The same things were measured in two ways. Each way mixes the same 8 hidden numbers, adds some noise and spreads widely along 6 directions of its own, which tell nothing about the thing.
In the rows, zero is written as 128.
Some things both ways: the first way, then the second way.
[105 109  85  82 163 103 186 169 138 124  42 165 142 115  87 175]
[146  98 150 142 160 127 141 113 168 103 106 177 130 115 126 110 155  97
 116]

[115 114 118 102 148 161 103 182 119  79  72 131 123 139  80 148]
[134 191 140 111 119 106  55 117 125 120 112 138 124 135 124 152 140 178
 159]

[149 117 131 146 101 162 161  92 169 121  98 128 139 105 127 139]
[125  99 139 118 123 105 137 134 106 136 106 113 124 125 108 156 119 113
 134]

[145  99 159 116 156 164  89  94 159 104  84 109 117  89 106 163]
[121 128 114 103 145 129 118 136  79 118 110 147 116 120 133 147 130 134
 134]

[122 182 179 149 166 146 100  28 126 179 192  84  97 111 141  64]
[ 95 156 117  60 182 157 125 124 103 136  99 165  52 107 171 139 153 198
 202]

[112 121 120  88 165 154 154 137 131 109  95 122 116  81 113  91]
[150 138 152 168 141  69 146  77  83 117 177  97 130 132  92 153 105 103
  85]

[105 125 148  87 151  80 146 138 108 116 135 162 130  68 175 118]
[115  67 135 136 107 140 191 132 161 163 111 120 104 101 112  96 153 108
 142]

[131  95 123  89 146 141 138 121 143 107  88 148 140  66  95 118]
[125 110 143 133 116  91 132 125 113 112 122 130 124 111 124 182 129 124
 120]

[113 168 111 145 119 163 159 195  44 111 115  96 149 202  75 115]
[ 70 134  73  80 102 102  92 202  62 123  80  86 100  77 210 165 148 180
 168]

[106 165  98 132  92 181 161 160 138 112 100 105 144 153 105 132]
[119 146 121 104 119 123 152  96  90  99 126 102 103  98 114 154 173  96
 117]

[181 163 130 176  88 175 111  61 121 133  95 135  95 132 177 180]
[128 127  92 122 115 100 103 141  92 137 116 110  86 128 135 102 157 175
 153]

[108 174 146 117 105 170 113 108 110  83 133 132 116  94 141  94]
[156 154 120 158  84 143 132  91 115 150 153 118 129 132 104 109 160 121
 102]

[ 98 159 116 116 101 185 140 133 161  87 115 158 115  84  75  89]
[111  79 163 103 146 136 136 162 191 154  42 122  97 126 139 135 133 133
 187]

[ 86 123  82  88 116 119 170 227 150 111 114 159 144 121 121 119]
[117 186 124 154  89 114 147  80 104 135 151  35 131  92 123 168 155  71
 104]

[ 76 143 104  92 146 115 180 127 170 101  76 163 171 130  60 109]
[103 145 115  35 157 149 110 137 105  87  60 126  64 103 166 178 186 133
 176]

[141  53 111 102 137  79 171 228 112 111 143 146 174 127 118 122]
[106 170 138 128  74 153 165 111  64 106 221  66 144 133 130 134 122  69
  57]

[ 63 145 130  99 147 126 192 159 128  97 102 130 152 133 138  68]
[129 127 160 109 153  63 128  96 109  97 121  87 104 116  72 159 137  85
 128]

[127 103 130 139 148  98 156 128  96 136 181 120 163 183 100  68]
[ 76 128 124  81 125 147 123 171  99  74  77 145  91 110 162 159 143 161
 156]

[185 125 128 159 128 153 115  54 143 185 114 130  97  98 131 174]
[109 159 127  99 108 164 158 101 121 143  98 143  77  70 145 143 191 168
 150]

[ 73 185 102 104  96 142 192  99 140 111 129 157 160 105  99  59]
[119 142 117 103 146 133 102 107 142  63  79 191 106 109 126 182 178 128
 170]

[101 115 145  80 198  75 171 140  60 127 144 152 122  78  97  93]
[128 209  88 165  94 137 121  77  76 107 149 133 152  86 124 165 169 103
  89]

[140 165 186 168 135 162 107  79  69 143 175 104  86 113 133 108]
[103 116 120 102 136 146 109 166 151 159  81 170 113 112 147 114 131 177
 195]

[147 102 144 152 121  99 158 116 137 153 172 118 158 140 129 130]
[152 108 186 126 102 140 133 102 178 154 147 169 132 154  81 150 121 132
 145]

[134  87 133 122 182 115 139 136 131 121  97 115 142 154  64 160]
[139 163 177  83 106 118 122  74 110 120 117 123  81 106  85 185 172 148
 128]

[108 111 101  87 125 123 122 204 146 110 132 115 145 130 152 129]
[ 90 126  97 146 124  99 134 149  89 119 124  97 115 112 152 150 112 134
 150]

Other things, the second way, with their names:
k609: [ 93 127  89 122 145 135 142 168  71 116 137  91 119 127 183  99 120 120
 118]
k969: [124 133 120 122 158 113 125 124  94  99 105 169 114 103 122 141 141 137
 131]
k531: [145  78 140 148 159 105 116 143 175 152 109 143 124 170 122 102 108 134
 173]
k581: [118 113 132  70 159 106 131 118 110  83 127  96  76 116 130 105 179  97
 134]
k840: [ 98 162 106 102 152 135 104 130 109 117 110 158 118 113 139 141 136 142
 173]
k638: [118 146 114 129 115 104 109 133 113 134  94 126 113  94 142 153 150 167
 156]
k612: [131  92 138 142 101  90 141 138 118 155 145  53 122 143 115 112 111  97
 112]
k814: [127 163 128 132 132 107 110 106 104 122 167 128 102 150 132 139 123 172
 147]
k95: [101 111 147 104 111  90 109 168 115 103  93 105 112 105 170 167 136 151
 132]
k619: [149 104 205 123 146 114 136 100 186 142 117 140 120 155  78 125 114 119
 150]
k250: [117 213 113 118 121  84 108  79  53  82 144  82  80  94 130 152 179 156
 114]
k702: [137 134 140 173 122 161 155 101 165 158 120 183 140 116 125 139 135 136
 136]
k777: [137  92 152 146  84  87 167  94 147 171 164  74  82 134  82 120 149 141
 144]
k496: [119 145 133 212 139 113 156 114 134 118 176 123 162 133 158 106  95 107
  88]
k339: [128  84 164 129 144  86 154 117 162 110 114 120  84 134 117 139 142 122
 145]
k586: [154 135 140 150 118 131 130 107 118 153 116 124 131 132 106 126 126 129
 112]
k705: [ 89  79 165  65 168 117 187 119 126  66 136  65  74 108 107  60 168  40
 104]
k238: [145 118 137 141 142 142 121 109 152  91 175 189 146 156 130 128 138  81
 109]
k634: [148 111  94 167 155  73 111 114 125 122 121 112 116 136 136 147 143 120
 145]
k24: [119 159 124 129 137 119  81 141 117 119 103 179 143 127 133 169 105 161
 165]
k503: [136 151 118 180 120 128 104 128 122 139 180 145 181 162 155 116  90 124
 106]
k656: [104 182  99 126 141 153  96 134 104  91 143 162 146 133 162 115 132 141
 137]
k865: [130 153 107 153 105 143 135 130  89 144 130 108 145 111 159 135 138 123
  99]
k620: [103 117 142 101 154 154 146 149 151 163  89 141 104  99 158 106 133 154
 163]
k68: [116 100 128 127 149 126 131 147 128 139 110 149 136 121 119  99 119 114
 147]
k972: [123 160 159 104 118 141 121 106 131 107 134 157 104 127 120 153 147 150
 139]
k855: [132 150 106 154 135 127  75 140 141 122 122 172 157 144 155 137 122 148
 156]
k835: [144 130 170 104 136 151 140  95 125 112 143 183 121 146  98 133 132 130
 119]
k697: [119  28 169  99 139 136 177 158 187 150  71 150  99 114 112 110 142 112
 161]
k30: [136 136 121 142 102 163 161 112 114 140 151 131 126 118 140 107 157 112
  95]
k906: [127 156  96 142 121 115 110 113 112  76  94 108 119 107 122 127 181  90
 116]
k461: [107 126 153 122 126 166 148 133 134 111 136 144 148 125 139 101 124  95
 110]
k856: [150 132 129 131 133 131 104 129 125 177  76 117 140 131 113 154 117 128
 151]
k776: [ 84 162 146 104 120 136 147 105 131 113 104 152 102  58 152 194 165 150
 154]
k64: [110  78 139 114 103 150 171 147 155 134  94 131  95 107 127 106 159 127
 133]
k690: [102 100 128  83 147 206 123 178 179 117 106 203 126 136 181  85 152 129
 167]
k863: [138 133  93 123 110 149 133 109 109 138 137 164 108 129 120 128 164 143
 145]
k66: [109  96 124  61 165  86  84 157  96  69 144 158 111 150 151 182 126 114
 168]
k267: [115 103 160 117 140 143 157 130 146 114 140 134 106 147 119  74 134 120
 125]
k411: [121 124 148 124 101  92 136 119  99 117 168  81 114 137 123 161 122 113
 112]
k296: [ 95 114  85 120 127 100 133 155  72 118 133 121 102 113 152 136 131 148
 154]
k676: [ 81 137 142  99 154 145 143 147 108  74  92 150 108  94 157  96 141 136
 122]
k448: [140  90 133 106 112 145 119 138 144 144 156 175 131 143 142 148 143 128
 142]
k20: [ 80 139 160 128 144  63  95 130 115  16 162 166 127 140 115 131 102 137
 131]
k185: [128 117 178 102 122 113 142  92 156  96 142 142  85 138  98 146 159 129
 143]
k837: [161  98 215 191 142 131 167  89 218 157 134 136 173 151  73  98  97  60
 100]
k138: [138 134 111 138 156 101 123 100  97  89 144 139 127 139 108 155 134  86
 125]
k985: [124 120 121 121 135 136 134 131 131 147 136 132 102 148 144 129 131 155
 164]
k239: [110  80 163  87 144  79 125 139 113  83 143 142 111 142 112 189 110 110
 149]
k236: [ 86 108  84 135 102 142 145 166 114 119 113 133 125 101 168 114 152 128
 142]
k761: [136 140 136 144  88 112 161  84  96 122 166  92 127  95 101 157 159  77
  81]
k745: [144 121 152 136 122  95 110 111 135 139 153 135 126 168  89 153 110 140
 152]
k153: [108 160 115 125 127  88 106 124  55  58 170  73 144 130 115 139 125  61
  94]
k105: [144 176 108 136 149 191 107 116 105 138 136 187 162 134 127  84 126 117
 112]
k990: [163 135 135 147 147 119 125  85 107 106 165 154 143 143 116 149 138  82
  86]
k679: [140 128 123 134 115 149 134 116 135 142 137 156 113 136 144 133 146 148
 133]
k605: [129 121 175  99  84 128 137 133  99 139 166  87 119 158 115 172 114 126
 106]
k97: [135 134 181 118 113 101 128  84 142 101 154 145 110 142  73 163 139 126
 134]
k559: [132 103 132 125 142 149 142 133 147 162 125 144 143 129 128 116 124  97
 139]
k129: [123 182 112 174 127 140 132 111 101 145 129 153 141 106 148 133 121 164
 119]
k901: [112  73 139 146 126 104 127 155 180 150  61 170 135  91 142 153 124 144
 176]
k269: [145 128 152 190 122 126 152  91 180 169 130 125 147 129 102 137 122 103
 135]
k585: [140 123 145 161 120 126 141 115 127 132 147 162 157 131 122 137 111 114
  99]
k275: [137 165 135 200 102 136 148  87 173 138 113 118 116 122 115  78 159 157
 119]
k549: [131 111 126 145 133 116 113 145 131 138 102 119 150 140 119 123 108 110
 139]
k262: [143  55 144 128 146 139 178 147 120 139 192  88 121 186 148  61 107  72
  84]
k588: [111 180 125 116 136 136 119 100 120  90 142 154 106 103 156 120 169 149
 125]
k246: [104 135 112 132 119 105 123 155  84 158 128  91 125 139 128 134  88 148
 144]
k497: [121 111 100 173 118 102 145 132 112 132 155 116 142 126 143 122 123 102
 119]
k485: [137 153 159 108 135 147 141  87 125 135 116 161  96 114  81 104 145 162
 143]
k692: [106 173 135 130  81  98 135  92  88 103 100 101  90  91  61 169 149 153
 141]
k274: [ 90 160  73  96 103 150  97 156  90 115 122 139 105 115 163 141 160 171
 181]
k617: [120 159  96 147 120 137 108 133  94 134 154 129 144 132 166 137 127 132
 124]
k71: [141 156 103 127 123 163 117 103 141 144 133 156 112 139 133 133 162 147
 164]
k888: [147 160 125 152  88 115 136  88 104 155 129 100 130  94 114 166 159 119
  98]
k14: [101 139 134 107 125 123 109 138 125  92 112 114 116 131 128 140 136 119
 149]
k753: [153 126 155 126 100  92  88 105 137 120 135 149 119 160  56 143 133 147
 159]
k280: [ 95 201  76 113 111 133 117 120  39 102 137  83 121  85 153 151 156 115
 115]
k488: [121 159 108 160 113 108 123 117 106 139  94  88 120 110 123 130 142 146
 138]
k795: [ 80 137  64 108 130 136  89 189  88  95  77 161 144  87 199 140 143 138
 160]
k7: [111  91 124 117 110 133 134 156 114  92 132 181 128 127 129 122 134 130
 123]
k672: [128 115 119 179 155  85 113 146  92 144 129 131 165 152 118 130  57 131
 129]
k657: [136 177 128 147 107 134 128  86  84  98 154 136 167 105  98 153 138  78
  71]
k801: [ 98  90 116 108 144 102 140 163  90  83 150 146 119 112 167 131 132 111
 116]
k223: [106 143  90 103 133 199 156 143  85 133 122 134 120 113 158  97 150 119
 124]
k589: [140  94 156  69 122 151 120 134 160 142 154 131  91 172 129 104 153 126
 160]
k529: [ 87 108 121 110 143 165 128 189 141 126  37 160 147  86 169 130 127 125
 157]
k977: [122 149 166 141  83 154 153  94 173 120  63 121 131  77  85 157 176  96
 120]
k353: [124 144 148 139 102 115 131 114 126 110 121 100 121 119 116 154 145 109
 116]
k707: [110 101 151 129 124  91 113 153 143 133 128 117 112 148 137 141 108 153
 160]
k111: [135 113 144 129 135 193 166 123 162 147 134 153 148 118 132  41 148  82
  95]
k600: [125 128 113 136 126 120 127 136 122 129 103  70 123 117 149 119 145  93
 122]
k955: [108  97 117  96 160 154 133 164 122 114 131 152 120 137 164  90 130 123
 142]
k852: [119 125 151 106 176 118 104 116 163  77 124 203 108 135 152 152 145 146
 162]
k738: [130 180  97 159 125 135  83 135  95 118 160 133 181 146 153 105 112 117
 115]
k342: [ 92 155 100 103 134 113 113 130  82  72 134 135 103 116 142 144 153 130
 147]
k159: [126 143  89 159 154 116 102 124 128 101 153 157 146 143 156 123 132 113
 134]
k414: [122 179 155 124 106 140 134  89 137 112 141 117 127 103 113 161 159 107
 120]
k523: [ 96  56 100 105 107  74 111 200  89 118 126 128 126 134 171 198  97 130
 161]
k953: [ 99  80 139 112 120 149 186 142 156 126  75 117  94  82 137 112 169 111
 140]
k997: [ 76 115 118  76 125  71 131 153  65  46 148  63  59 122 168 155 160 134
 132]
k675: [146 190 100 129 129 127  90  96  73 110 151 125 137 137 119 131 153 117
 111]
k539: [143  64 156 156 121 165 175 146 187 194 125 133 125 161 122  42 113 128
 126]
k699: [115 112 135 138 109  91  95 150 130 115  99 145 150 125  99 132 110 131
 148]
k571: [154  76 123 134 131  59 114 138  85 103 154 132 110 169 114 164 116 128
 122]
k927: [112 185 109  72 122 156  84 140  93 122  86 114 101 113 155 140 167 154
 157]
k474: [130 169 132 133 126 158 157  77  88  96 192 132 121 127 114  93 154  99
  77]
k427: [128  79 173 125 124 113 169 124 165 160  77 134  86 111  85 122 131 155
 159]
k951: [147 223  99 167  50 129  94  60 108 134 176 132 140  95 126 176 188 148
 110]
k240: [147 181 136 134  94 127  96  82 119 116 141 148 128 124 105 179 161 137
 125]
k362: [123  92 156 129 156  96 141 125 121 100 137 147 118 166  98 152  96 118
 138]
k853: [151  90 158 127 123 178 145 118 173 133 135 218 150 161  69  93 124 108
 134]
k973: [122 147  78 122 121 153  89 150 115 121 122 145 146 123 176 119 155 122
 136]
k193: [130 105 107 115 127  95 108 151  89 128 120  88 126 129 151 163 132  99
 130]
k321: [124 149 143 106  97 124 137  88 120 132 105 116 101  99  68 157 163 125
 147]
k807: [116 165 100 144 129 112 107 115 136 106 129 102 125 121 125  92 157 107
 137]
k502: [124 128 145 120 120 102 112 141 114 126  94 103 120 122 120 160 126 122
 137]
k390: [ 66 125  83  83 171 117 119 168  68  47 150 140  95 131 197 130 136 132
 150]
k740: [104 209 105 140 115 100 107  81  83  89 127 134  91  92 137 195 164 175
 149]

Some of these things the first way, each followed by its name:
[152 115  85 140  83 150 230 169 110 104  50 159 153 121 123 171]
k699
[ 90 123 165 120 134 143  94 112 149 110 160 101 153 158 150  56]
k502
[148 143 144 143 110 168 108 158 103 105 118  99 132 128  54 194]
k448
[187 100 115 188 106 166 119 101 177 166 110  87 122 187 129 209]
k586
[128  91 131  99 134 102 137 138 143 125  98 162 142  94 183 131]
k738
[101 130 112 122 132  96 129 128 156 155 165 126 155 184 163  88]
k339
[140  82 162 110 157  52 176 104  97 127 149 160 178  88 122 105]
k523
[150 106 119 156  98 159  95 132 156 135 157 124 119 161 127 137]
k353
[ 86 217 105 147  66 190 174 138 127  99 140 121 130 149 116  77]
k531
[116 155 153 126 140 134 102 127  75 130 190 118 113 123 137  66]
k390
[127 136 117 119 113  82 186 131 108 128 137 166 162 113 153 120]
k274
[142 126 141 153 116 122 111  92 140 153 175 129 129 148 154 113]
k185
[125 107 110 122 114 120 129 181 171 116 124 103 163 171 144 162]
k745
[173 106 120 147 156 140 177  77 121 159  73 137 104  98 103 178]
k969
[181 105 144 188  71 174 138  81 155 132 168 113 159 139 112  90]
k605
[ 95 171 117 112  93 165 139 132 133 118 145 113 155 120 149  57]
k617
[206  65  68 137 100 146 196 156  99 142  78 200 106  70 145 148]
k20
[150 111 124 129 145 114 174 131 124 130 106 141 126 101  92 174]
k223
[131 107 158 156 150  75 154 104 101 163 204 120 149 172 150  81]
k97
[115 115 161 137 145  71 110 127 125 150 198 111 143 179 200 101]
k539
[169 111 140 168 134 103 192  79 100 175 137 154 121 103 127 143]
k761
[180  99 132 169 168 110 159 106  94 177 117 134  98 142  78 206]
k888
[104 106 144  85 171 142  71 145 166 102  95 103 129 116  86 165]
k990
[140 146  85 154 128 144 155 124 116 168 102 119 124 194 152 134]
k250
[109 137 149 145 135 142 107 126 132 114 128 109 140 186 115 124]
k927
[109 163 134 141 113 133 172  79 137 136 117 127 151 145 161  91]
k675
[152 155 120 154 124 135 144  39 123 193 185 138 102 103 164  71]
k740
[110 127 127 124 127 129 128 124 176 171 121  98 154 153 187 111]
k620
[144  46 168 112 166 119  56 158 162 109 136  94 141 133 106 170]
k239
[162 104 134 154 131 114 135 117 132 157 119 132 130 146 137 179]
k955
[153 109 159 153 168 103 137 117 102 170 154 121  95 120 126 173]
k840
[146 118 116 153 123 133 114 122 153 158 139 118 112 172 172 155]
k488
[173 109 117 162 119  83 209  79 116 184 131 182 136 104 114 163]
k238
[109  83 100  73 121 164 140 176 183  85  43 148 153  73 101 146]
k529
[178 118  85 131 148 167 180 131  96 152  96 136  81  74  66 160]
k129
[146 131 157 158 133 136 173  54 131 165 123 117 127 105 156 121]
k105
[131 176 124 171 101 108 169 146  79 152 189 117 131 187 169 119]
k777
[ 75 176 175 116 127 138  89 169  90  59 170 116 138 145  86  91]
k589
[126 166 112 132  69 174 141  53 164 116  92 196 111  75 179 104]
k906
[145 102 104 102 110 132 135 124 169 125  75 183 124  63 152 168]
k953
[146 120 138 179 101 163 124  74 216 156 114  92 139 171 135 173]
k856
[116  79 212 104 191  61 113 118  91 101 183 123 130  89 131 127]
k853
[ 88 130 119  66 137 124 118 142 165 127 151 117 144  75 152  84]
k702
[182  89 115 159  96 153 150  79 200 148 125 131 128 101 136 154]
k362
[128  91 139 124 183  45 139 136 107 162 164 142 136 161 127 150]
k855
[ 91 100 104  63 144 110 165 185 141  96 102 175 151  70 109  94]
k414
[105 109 127 103 141  75 120 166 137 131 101 140 169 171 158 175]
k973
[ 87 127 136 102 151 131 113 189 126  78 102 114 152 159  73 145]
k193
[135 125 108  99 132 175  86 125 161 125  91 141 105  76  81 151]
k852
[124 147 116 135 103 165 170 180  92  80 104 144 122 122 102 122]
k612
[126 149  92 107  90 158 125 139 167 127  91 151 122  91 157 161]
k159
[127 124 132 136  85 160 106 120 168 116 149 139 135 123 162  93]
k14
[142 125  96 107  95 187 120 138 174 101  76 143 121  76 143 134]
k609
[163  74 166 139 156  94 129  70 116 148 173 144 109  97 198  99]
k692
[156 125  99 126  87 165 129 143 143 105  92 154 122 101 113 175]
k64
[120 109 113 122 147 144 146 131 111 144 120 114 139 156 147  72]
k676
[ 77 144 150  88 161 145 115 188  80  88 140  97 127 123 117  81]
k280
[131  75 146 137 169  47 143 143 142 163 137 122 157 185 142 193]
k697
[126  90 151 127 142  61 155 127 135 122 129 135 171 164 186 150]
k753
